The same things were measured in two ways. Each way mixes the same 9 hidden numbers, adds some noise and spreads widely along 5 directions of its own, which tell nothing about the thing.
(in the rows, 128 means zero)
Some things both ways: the first way, then the second way.
[ 97 130 154 140 117 157 157 113 146 113 151 127 147  81 125 113 181  98
 110 103 151 178]
[134 147 153 114 163 105  95 120 129 128 121 152 128 100 132 156 114 152
  93 148 126 106 157 144 106]

[238  91  94 122 143 187  67  86 191 169 124  99 173 110 166 108 164 186
 137 117  90 114]
[199 122 104  97 120 102 118  93 164 131 111 165 161 207 126  60 175 110
 151 197  42 155  97 130 114]

[133 107 138 151 115 153  97 106 188 114 139 112 135 129 139  96 165 128
 127 153  90 113]
[112 157 167 141 160 116  95 115 175 160 106 122 151  90 147 144 126  98
 135 135 127  74 138 128  94]

[196 156  54 139 146  90 133 131  86  77  56 179 113 111 148 152 133 103
 168  92 153 106]
[193  97 103 110 136 140 111  88 180 118 143 152 103 194 120 115 145  91
 166 174  74 122  99 110 114]

[124 136 118 128 109 130  98 117 105  93 153 108 120 157 105 105 101 140
 133 169  93  96]
[133 167 149 109 169  96  94 150 127 169 198 147 181 164 113 123 199 107
 114 135  93 135  59 111  86]

[112 104  93 116 158  88 125 115 206  79 142 135 166 105 213 120 162 103
 105 112 123 119]
[156  98  99 135 158  80 153 124 123 128 150 158 116 183  59 128 166 111
 157 165  75 113 131 130 112]

[159 128 114 142 137 140 126 160 115 127 174 122 136 173 143 128  82 209
 131 181  80 143]
[ 99 127 149 136 177  80 123 130 128  90 159 168 121 142  76 147 163 125
 124 111 149 120 157 110 106]

[212 193 127 132 127 149 149 158 108 142 119  38  97 127  80  86  98 179
  91 181  96 141]
[150 127 108 109 160 111 133 108 121 148 151 147  96 195  86 135 212 116
  81 150  98 170  99 127 114]

[133 117 141 112 121 154 120  94 143 100 150  99 162  85 126 107 150 134
 117 114 103 134]
[139 168 164 139 190 137 101 119 104 116 159 125  97  77 124 171 102 141
  68 129 141  87 146  97  88]

[116 131 111 139 148  88 152 154 103  45 136 193 121 116 178 142 148  53
 127  85 182 172]
[136 131 168  75 149  98 100 115 122 190 162 178 117 120  96 173 160 120
 138 137 110  38 143 139  56]

[123 164 101 104 132 152 143 128 161 183 168 140 182 173 147  78 128 133
  99 121 108 151]
[155 131 158  72 136 105 111 112 109 120 185 155 146 184 104 104 163 144
 146 152 126 129  97 109 103]

[169 153 150 119 112 127 118 154  83 117 110 123 117 150  94 119  73 151
 123 148  78 103]
[158 137 158  30 138 110 123 111  92 184 168 163 175 135 146 116 135 137
 125 138 125  54 101 139  77]

[ 94 116 130 158 104  55 128 124  84  56  88 108  80  68  89 162 119 107
 149 130 160  89]
[104 158 153 203 206 131  83 130 152 138 148  80 124  80 147 164 129 108
  90 149 115 108 125  90 103]

[149 117 100 154 110 119  92  94 153 115 117 106 143 109 123  97 137 149
 147 133 101 101]
[126 131 172 133 137 112  62 106 195 133  96 117 123 104 135 153 113 140
 166 185 121 104 160 138 113]

[173  82  89 177 120  96  61 116 168  96 107 196 150 125 195 113 151 121
 132  98 135 138]
[124 127 169 118 119 128  88  72 142 143 157 150 144 212 155  90 199 125
 149 164 115 148  94 125 129]

[135 143 135 128 127 135 158 137 109 140 112 127 119 104 117 160 132 137
 126 124 143 132]
[160 126 103 164 185 123 147 113 109  65 155 133 114 161 127 107 123 115
  87 132 115 161 121  86 139]

[141 103 110 153 116  98  80 128 151 128  97 154 129 145 159 133 112 128
 144 128 111  83]
[145 111 132 146 152 109 138 109 149 124 159 133 164 177 121  88 141  91
 190 155  99  93 102 101 119]

[128 108 148 117 159 106 171 141 183 101 142 164 162  77 156 120 205 100
  95  81 153 202]
[160  70 110  58 125  24 127 114 142 130  86 206 155 162  96  86 175 145
 165 183  59 102 196 150  82]

[153 129  93  99 154 124 126 143  99  85 132 126 115 156 160 183  82 170
 148 177  85  69]
[144 167 159 105 158 118 102 112 150 166 117 140 166  96 161 123 129 105
 107 137 109  76 121 122  78]

[147 161 131 123 126 169 149 112 218 209 140  97 168 120 124  52 193 118
  74 113 128 173]
[146 125 136 108 170 112 123 124 119 174 196 152 136 150 100 144 169  93
 137 140  91  61  95 107  73]

[131 146 121 132 126 168 139 137 104 134 160 136 146 133 167 142 102 143
 114 128 129 150]
[145 152 153 136 147 132 112  84 119  69 130 151 119 168 129  98 144 154
  97 157 137 169 130 116 142]

[204 168 135 135 119 189 132 136  91 153 132  88 116 138  81  97 118 162
 134 148 105 145]
[175 100 118 107 136  79 119 110 170  82  97 169  90 154  72 126 132 120
 165 159  95 130 176 119 106]

[115 180  87  91 117  85 112  95 112  54 128  85 153 129 117  61  87  88
 122 123  76  60]
[185 128 132 116 139 129 117 109 127  75 160  89  57 177  51 139 128 162
 142 189 129 188 114  95 136]

[107 192 114  83 130 141 195 137 118 176 142  97 146 136 107 137  94 176
  88 158 101 122]
[148 138 147 126 169 115 106 104 111  79 146 128 126 137 149 104 126 153
  84 148 131 152 137  92 122]

[107 130 102 115 141 123 130 116 155 111 172 121 149 150 128  90 157 108
 136 134 120 131]
[154 146 162  64 118  80  80 126 141 145 105 123 133 145 110 130 147 162
 129 163 126 183 132 152 115]

[135 143 136 153  86 130 107 131  58 116 125 104 107 124  88 136  64 167
 130 158 112 111]
[134 129 176  88 137 104  91 116  72 130 155 157  90 123 120 186  85 189
 114 137 163 114 168 174 131]

Other things, the second way, with their names:
(530): [107 152 168 136 147  98 129  91 114 151 109 118 166 138 143  88 170 140
 106 163 129 121 137 135 117]
(326): [150 147 136 149 183 126 121 122 125 125 153 136 109 105 123 152 107 106
 107 130 112  80 135 104  93]
(654): [178 152 141  59 136 122  87 121 137 130 166 163 179 179 155 103 137 136
 121 147 108 158  63 131 119]
(572): [165 112 157  70 131 104  97 125  89 169 171 165 125 125 127 175  75 156
 162 149 117  56 140 173 106]
(455): [129 158 166  92 127  99  98 101 148 174 109 130 225 148 177  66 163 137
 138 181 105 123  92 151 114]
(22): [187 154 168  34  80 101  84  84  78 139 107 175 138 184 161  96 119 209
 100 176 123 195 129 200 148]
(16): [123 159 168 155 169 132 102 110 103 116 186 102 141 155 154 110 154 128
  95 134 140 154  91  84 122]
(315): [170 140 139 100 120 102 109  90 160 103  75 110 143 165 133  68 149 155
 127 198 104 189 130 126 134]
(92): [125 156 217 117 112 111  69  70 141 128 132 109 171 153 156  55 174 158
 163 202 122 120 129  90  98]
(378): [125 158 191 124 149 118  88  99 112 115 174 122 129 150 125 114 163 152
 114 157 139 133 115  92 104]
(349): [162 148 169  57 134 117 113 105  74 156 150 135 150 128 169 114 102 156
 101 134 142 106 116 139 107]
(75): [136 118 116 159 183 113 109 117 162 119 162 147 194 163 175  81 163  82
 132 154  71 106  90  82 104]
(432): [159 150  88  80 176  92 167 152  89 151 152 142 163 171  87 129 170 135
  67 134 112 176  67 158 130]
(372): [174 164 137  58 140  93 122 114  72 142 152 149 149 193 144  76 191 145
  51 127 108 210  85 120 109]
(401): [151 127 162  54 132  65  90 133 129 170 121 164 149 119 153 130 136 113
 132 100 120 103 150 135  75]
(580): [150 159 178 128 142  97  91 118  99 128 126 100  86 110 113 146 118 157
 102 145 137 151 162 115 106]
(48): [138 151 181 129 149 101 108 124  95  87 145  79  96 122 110 131  97 161
 121 128 179 167 149  96 131]
(631): [111 159 172 117 168 110 119 129  75 146 169 130 117 106  87 185 117 179
  96 144 166  99 135 159 119]
(583): [149 153 160 106 158 127  93 125 130 162 155 120  92 107 106 184 121 126
 114 136 127  96 120 125  88]
(482): [137 153 158 106 152 115 107 121  76 137 140 129 111 123 141 167  95 174
  75 132 156 149 137 167 141]
(80): [124 181 173 147 171 146  77 114 102 108 195 113 103 151 112 156 156 161
  66 151 146 176  87 106 128]
(209): [142 161 159 124 153 112  85 112 155 118 131 153 123 137 110 135 160 133
 109 156 112 139 130 117 100]
(516): [148 124 107 121 179 109 151 115 112 129 175 170 128 176  96 121 184  98
 101 132  94 107 103 104  95]
(481): [181 117 119  43 131  58 125 136 139 144 152 196 209 190  88  72 178 128
 184 180  58 106  96 133  81]
(642): [122 135 135 149 167 119 156 100 122 126 130 112  97 146  89 133 160 112
 111 139 141 118 134 118 118]
(381): [149 151 162  62 130 104  99 118  73 203 151 176 158 128 156 157 114 162
 103 141 119  88 118 201 108]
(130): [152 160 132  58 131 113 127  88 101 165 134 195 183 197 143  85 201 151
  72 164 100 154  78 175 121]
(172): [180 120 118  90 133  85 119 131 105 149 154 174 121 177 102 141 132 125
 140 141  86 139 117 162 117]
(589): [146 142 172 121 149 103  95 123 102  90 177 123 115 153 120 120 124 143
 133 124 146 154 124  90 118]
(456): [206 122 119  24  88 115 154 103  78 140 114 159  95 192  79 155  74 199
 148 177 144 164 117 235 176]
(411): [146  82  93 158 191  68 172 142 126  45 168 141 122 170  60 104 138 105
 161 130 112 127 151  65 119]
(107): [142 162 168  84 119 106  87  95 119 166  76 136 151 120 184 122 117 170
  82 154 133 154 145 188 134]
(322): [128 145 165 127 155 122 138 111 126 157 127  85 124 106 127 134 115 105
 142 123 154  80 132 112 102]
(520): [170 149 153 107 139  90 107 122  97 151 142 147 114 142 123 130 135 123
 113 123 103 131 134 129  95]
(64): [130 122 132 144 165  99  92 111 180 129 110 156 174 127 160 104 147 105
 140 168  80  97 141 118 100]
(551): [167 117  99 125 174  86 141 141 146  71 151 170 141 169  90 110 134 101
 140 123 103 146 118  99 116]
(230): [147 162 161  97 151 125  98 104 135 163 152 144 142 139 125 125 167 122
 109 159 105 100  99 118  80]
(295): [163 120 161  41  99  63 102 110 118 158  88 182 146 138 127 124 111 162
 157 152 117 109 173 194 110]
(287): [117 153 169 204 158 154 134  68 130  80 153  96 113 172 140  78 152 100
 130 136 151 135 113  64 138]
(404): [187 126 152  41 101 110 112  93  63 159 150 186  88 184 126 145 122 159
 112 125 128 139 128 184 122]
(591): [165 146 165  99 128 105 106 119  89 168 139 123 114 122 142 150  89 135
 131 126 130 108 136 151 112]
(28): [163 149 166 112 166 108 100 135  76 143 194  93  73 125 106 156 136 126
  91 116 126 133 123  70  75]
(483): [129 152 155 130 158 134  99  89 157 123 121 123 122 141 158 108 170 107
  84 131 131 144 121  92 105]
(266): [153 156 186  61 112  84 102 119  64 162 142 118 147 142 117 120 120 202
 127 178 136 145 127 170 122]
(324): [141 178 147 133 181 155 144 108  97 181 173 115 173 118 170 114 130  89
  83 121 119  61  65 109  92]
(119): [166 123 120  56 138  69 124 143 113 180 138 147 160 158 108 128 153 143
 131 160  89 135 108 165 104]
(365): [143 110 144 101 146 121 104 112 142 103 159 137 145 156 135 127 106 143
 161 157 138 113 116 125 133]
(437): [145 145 166 104 150 118 103 130 102 157 173 120  96 116  76 188 106 155
 143 159 136  84 125 144 104]
(77): [145 170 130 162 207 131 142 136 101 130 185 133  93 112 101 169 138  78
  61  85 123  96 107  84  81]
(386): [167 126 125  53 136 108 129 117  96 196 154 160 134 160 109 150 146 137
 120 156 102  96 101 174 101]
(564): [119 110 130 149 173  81 134 123 151 117 124 112 152 138 124  96 158 100
 142 145 109 117 142  89 104]
(328): [120 115 194 122 124  82  92  81 154 129 112 139 141 131 144  84 161 113
 177 151 118  74 183  92  79]
(221): [160 138 148 117 138 115  89  84 146 111 108 153 117 150 146 105 151 134
 105 167 100 146 146 117 110]
(265): [150 111 138 104 123 164 138  52  87 141 165 178 107 200 152 127 132 139
 124 160 133  95 108 171 149]
(338): [130 158 170 151 167 132 104  99 114 104 129 108 122  99 171 123  94 141
  88 135 152 119 151 103 121]
(301): [119 143 161 176 189 156  90 104 149  65 160 117  81 109 144 161 100 118
  99 119 168 113 142  75 122]

Some of these things the first way, each followed by its name:
[146 124 172 153 105 101 120 147 142 132  99  94  99 115  68 104 127 141
 117 155 101 121]	(564)
[151 113 153 154 114 171 110 141 110 143 144 142 115 141 120 131 136 124
 138 130 143 155]	(295)
[113 162 125 125 111 170 112  96 180 131 152  80 162 138 152  57 127 100
 106 134  79  99]	(456)
[135 152  84 124 143 158 156 140 112 183 140 133 114 154 142 163 133 134
 133 141 177 135]	(172)
[142  97 109 147 140 125 137 118 167 135 116 152 145  88 156 157 178 149
 138 109 146 147]	(64)
[ 89 153 140 135 115 163 145 112 115  69 164 143 136 113 134  96 164  59
 113 108 149 166]	(209)
[127 142 109 147 121 121 123 109 199  97  98 174 166  94 224 111 150  93
  71  99 117 135]	(265)
[115 165 149 134 120 121 146 167 145 167 120  98  95 170 110 111 109 104
 110 164 121 104]	(322)
[110 122 102 143 102  96  90 110  59  35 145 125 128 111 135 129  76 117
 146 124 124  99]	(80)
[188  97 137 147 139 176 110 130 122 124 142 120 116 114 135 140 164 129
 148 121 151 159]	(77)
[130 113 146 118 115 167 101 100 164 159 165  81 145 121 111  87 158 122
 107 130 130 136]	(580)
[145 109 121 140 140 149 123 122 151 122 151 156 156 108 169 109 182  79
 130  72 173 182]	(230)
[152 154 165 126 126 162 157 172  52 151 146 131  85 143  78 146 127 106
 123 127 182 185]	(372)
[117 165 144 119 114 116 134 114 151  75 115  99 128 107 116  77 138  83
  88 135  98 110]	(386)
[127 161 118 124 111 106 155 132 114 134  82 129 111 118  99 156 106 166
 115 165 102  84]	(75)
[145 145 163 132 114 171 143 138 133 153 132 150 105 158  62  99 184 108
 123 152 132 163]	(401)
[110 133 147 129  99 156 104 103 163 143 164 120 170 127 131  62 138 109
  87 112 113 155]	(378)
[ 92  76 109 157 144  90 121 147 129 111 178 142 152 112 199 160 115 121
 146  93 177 160]	(631)
[124 116 121 133 141 159 141 122 145 120 152 176 153 134 143 123 184 106
 153 104 135 158]	(551)
[134  99 124 153 125 105 102 160  98 135 126 133 105 151 149 179  73 158
 153 149 127  94]	(455)
[121 132 152 136  94 156 101 118 117 154 117 111  98 138  92 122 133  97
 125 144 141 101]	(591)
[101 166 147 120 133 141 195 152 181 214 145 122 154 137 102  92 165 128
  96 120 138 177]	(411)
[133 113 144 143 123 177 130 122 168 178 154  99 131 118 135 132 164 153
 110 148 137 149]	(107)
[114  94 165 158 134 136 133 159 195 185 163 115 137 117 180 132 155 119
  88 118 166 183]	(530)
[150 133 155 130 109 138 103 140 118 126 103  93  96 134 124 147  83 143
 119 168  90  72]	(324)
[131 136 124 145  87 117  99 112  83 123  96 129 115 115  97 136  92 131
 139 128 126  90]	(572)
[158 125 155 146 105 171 102 139  64 139 130 120  78 137  89 149 124 108
 140 138 168 136]	(520)
[135 174  93 100 132 149 141 108 157 134 147  80 145 145 121  79 134 136
 108 158  92 102]	(583)
